There are 3 ways to turn a row about zero (a turn may also mirror it). The second row of each pair is the first, turned, with some noise. The first 30 pairs use one turn. New pairs use 3 turns, one after the other, and a turn may come again.
Known pairs, each followed by its turns in order:
[  4 -22 -12 -11  -5  -4 -14  -3  13]
[-10 -12 -12   7 -17 -14  18   0  -8]	(2)

[ 11 -31 -10  -2  -7  19   1  -3  21]
[ -2   0  19 -22   2  22  26   6   4]	(1)

[ -2 -42  -9   3 -48  18   6   2  21]
[ 16   0 -36 -14 -36 -28  12  32   2]	(2)

[-38  -6  -5 -12 -31   7  -9  34  11]
[-21 -19  10   3 -27 -29  14 -24 -29]	(0)

[ 43  30 -13  -1  34  -1  23  -8  12]
[ 18   7  27 -13  40  -1 -42  -8 -12]	(1)

[ 1 13  1  2 -7 -6  9  2 17]
[-3  4 10 12 10 -1 -2 -5 12]	(1)

[-15   9   6 -13  11  27  -4   5   2]
[-15  -2  -7  10  21   7  -6  21   9]	(2)

[  4  26  -2 -17  -2   1  28  14  -5]
[-30  12  -3 -22  -5  15   2   9  -8]	(0)

[ -7 -23 -29   1   1 -11  23  -5   6]
[ 14 -24   4  -4   2  28   4 -16  12]	(1)

[ -2   6  -8  22 -17  14   8  23  -6]
[ 23  -5  -4  -1  -6  -3 -20   6  22]	(2)

[  2 -22  -1  -5   8  25 -12   0  -9]
[ 19  -4  31   6 -12   2  -1   2   2]	(0)

[  1  11  -4   6   3  24  34 -16  -5]
[ 18  19  11   0  25 -16  -9  20  -2]	(2)

[ 12  21   1 -10  13 -19 -12  13 -19]
[ -2 -20  23   5   3  24  -2 -19  -5]	(2)

[ 24   2  26   1   8 -14 -16   0  13]
[-24  10  21  -2 -23  13   6 -10   4]	(2)

[  9  -3   5 -33  12  10  36 -25 -27]
[-22  30  17  14  -8  27 -19  31  10]	(0)

[ 14  18  -2   9 -21 -11   6 -11  26]
[-8 -2 30 20 21 -8  6 -5 10]	(1)

[ 13  -5 -14  12 -15 -15 -24  -7 -11]
[ 26  -5 -18  -2  -6 -10 -22 -10  -2]	(0)

[  6  20 -11  31 -13 -15  16   6 -14]
[  9  12 -41 -13  -2   8   7   5 -18]	(0)

[ 17  -7  15   5  -5  38 -12   3  47]
[ 10   1  25 -17   0 -18  34 -22  37]	(0)

[  5  -9  10  -2 -16  -3 -17  -4  19]
[-10   5 -11  -3 -22   2  20   1  10]	(2)

[ -9  15   8 -27  -7  14  -9   1 -27]
[ -2 -22   2 -14  23  25   7  17   0]	(2)

[ 8 -3 33 18  1 18  8  2 -6]
[-13   0   7 -14  -9 -13 -12  30  10]	(1)

[ 20  -3 -12  28  -5   5  27 -21 -12]
[ -4 -41  22  -6   9   4 -16   9  -4]	(1)

[14 -9 -5 -2 -4  9 -5 17 15]
[ -5  -8   1  14 -21  -7  -3  12   6]	(2)

[ 15   5   4   0   5   5  -4 -11  25]
[ 2  0  3 -8 10  0  6 -8 28]	(0)

[-10  -2 -18  -5 -12   1  11  -3  19]
[-14  -2  -9   7 -11   7   9 -21   4]	(0)

[  1   2 -11  10  -2   2  15  11  16]
[-2  1 16  6  2 19 -9 -6 10]	(1)

[ -2   0  29 -17   2   7 -14   1  -6]
[ -6  -3  21   0   5 -24  -7  16   5]	(0)

[-13  -1 -10 -16  22 -13 -12   2  10]
[ 12  15 -13  -6   0   1   3 -29   0]	(1)

[  1  12  -5  -5  -6 -14   4   6  14]
[  6   8   5  16  10   2   0 -10   8]	(1)

New pairs. What belongs after each?
[ 26  -5 -12   3 -19  -3  -3  10  10]
[-15  22   5   0   7  13  15  14  -8]	(0) (2) (0)

[  6  -1 -11  -2 -20   4   9   3  -8]
[  6  -5  -4 -20 -13   9  -2   8   2]	(2) (2) (2)

[  3 -15 -34  -6   6  -7   6   9  -3]
[ 26  -7  -9 -23   0   7 -14   9   8]	(2) (0) (0)

[-9 14 -6 -2  4  4  3 12  5]
[  6  -2  -4   4 -17 -10  -1   6  -8]	(1) (0) (2)

[ -1 -29 -12   5   0  12 -10   7   6]
[ -2  -7  -9  24   2  -4 -22   6   2]	(1) (1) (2)

[ 18 -12  12  22 -29   2  -2 -10   8]
[ -4  24  17  18   0 -12 -24 -12  10]	(2) (1) (2)

[  4 -16 -16   0  -5   9   4   0 -18]
[ 20   7  -4   6 -18   6  12   3  -2]	(1) (2) (1)

[  0   5  -3  15  23 -15  13   1   7]
[  0   0 -10 -14   0   7   3 -24 -18]	(2) (1) (2)

[ 18  21 -21 -14 -32  10   9  -2 -14]
[ -2 -11  35 -10  -3  -2 -30  21  -1]	(1) (0) (2)

[ 24  25  -3  12 -30 -16 -23  -1   0]
[  3  15  -1  44   7   3 -24  19   2]	(2) (2) (1)

[  1   4   8 -16  21  22 -16   6  15]
[-27   1   0 -19   5   0   5 -21  12]	(0) (1) (0)

[-31   1  11   4  -8   8   9 -10  -1]
[ 13  -6  -8 -16  -4   0 -23  -7  21]	(0) (2) (0)

[-24  -4 -12   0   1  23 -10 -12   1]
[ 10   3   3   2 -13  -3  -8   6  33]	(2) (1) (0)

[ 18 -15   1   0 -10  12 -14 -16   3]
[-5  5 31 -7  4  9 -3 -9  5]	(2) (1) (1)

[  8  13  18 -20   1   5  -3 -10  13]
[ 17  -2  -7   2  19 -14   0   0  20]	(0) (2) (2)

[ 32 -13   2 -13  32  -5   9  17 -34]
[-26  15 -21 -11 -17   5 -15 -35 -26]	(2) (1) (0)

[  2  -3  27 -14  -3   6  23  -7   6]
[ 10 -19   2   6  10   2  -9 -15  26]	(2) (1) (2)

[-14 -12   2  22 -34  14 -13  16  -5]
[ 43   5   6 -17  10   4  -5 -10 -10]	(1) (0) (2)

[ 19   5  -3  -2 -18   1   3  15 -12]
[ -2  10  -9  15 -11  -3  24  -8  -3]	(0) (0) (1)

[-29  -5 -11  25   7   8 -17   1 -24]
[-15  20   1  10  -5  19 -19  14  30]	(2) (1) (0)

[-21   2  -1 -48  10 -11  -5  25  -2]
[ 27 -14  17  17  10  -6  -2  45   2]	(1) (1) (0)

[-22   3  -8   3 -13 -22  -1   8  -2]
[ -7  18  -4   6  25   1  -6  -4 -12]	(2) (2) (0)

[-25   7  39 -10  -1 -10 -19  13 -18]
[  1 -17   8   4  19  27  16 -20 -35]	(2) (2) (0)

[ 17  -5 -11  -2   3  -3 -22   6  28]
[ -8  27 -11  -5  11 -10 -18  15  -1]	(1) (2) (1)

[ -5  12 -11   1 -26  11  28  -8 -16]
[ -3   4 -16  -6  13 -21 -28  -8  21]	(0) (1) (2)

[ 11  -8   0  23   5   3 -33 -16   2]
[-21 -16   4  -4 -13   2  -8 -32  12]	(2) (0) (1)

[ 28 -17  21  15  13 -11  25 -12   4]
[ -6  20 -16  -2  -4 -36  -1 -20 -23]	(0) (1) (1)

[-11  16  -5   6  13  -2  -6   6   0]
[  1  12  -8   8   7   7   3 -17  -3]	(2) (2) (2)

[  5 -21   1 -17  24 -10  -9   7  18]
[-27 -24   7  -2  -3 -12   7 -12  12]	(1) (0) (0)

[  4   3   8  -8   2 -12   3 -15 -12]
[ 11   2   0 -13  10   6   7  -3  12]	(0) (1) (2)

[ -2   9 -10  -3  -6  -6   4  -8 -24]
[  9   9  -9   0 -17  -1  11  13 -13]	(0) (1) (0)

[  4  45 -19  -2  11   5   3   0  31]
[ -9  -7  -7  28 -32 -15 -33   0  -9]	(1) (0) (2)

[-18 -11 -10 -40  -5  20  10  23  -8]
[ 12   2  -9 -12  -3   0   9  53  -4]	(1) (0) (2)

[-14 -12 -15 -20   2  -4  17  20   3]
[  4  17  -2  13 -25  11 -17 -17  -1]	(1) (2) (2)

[ 24 -13  -4  12 -10 -29 -37  32  -4]
[-15 -22  36  29   9 -29   2 -18   9]	(2) (0) (1)

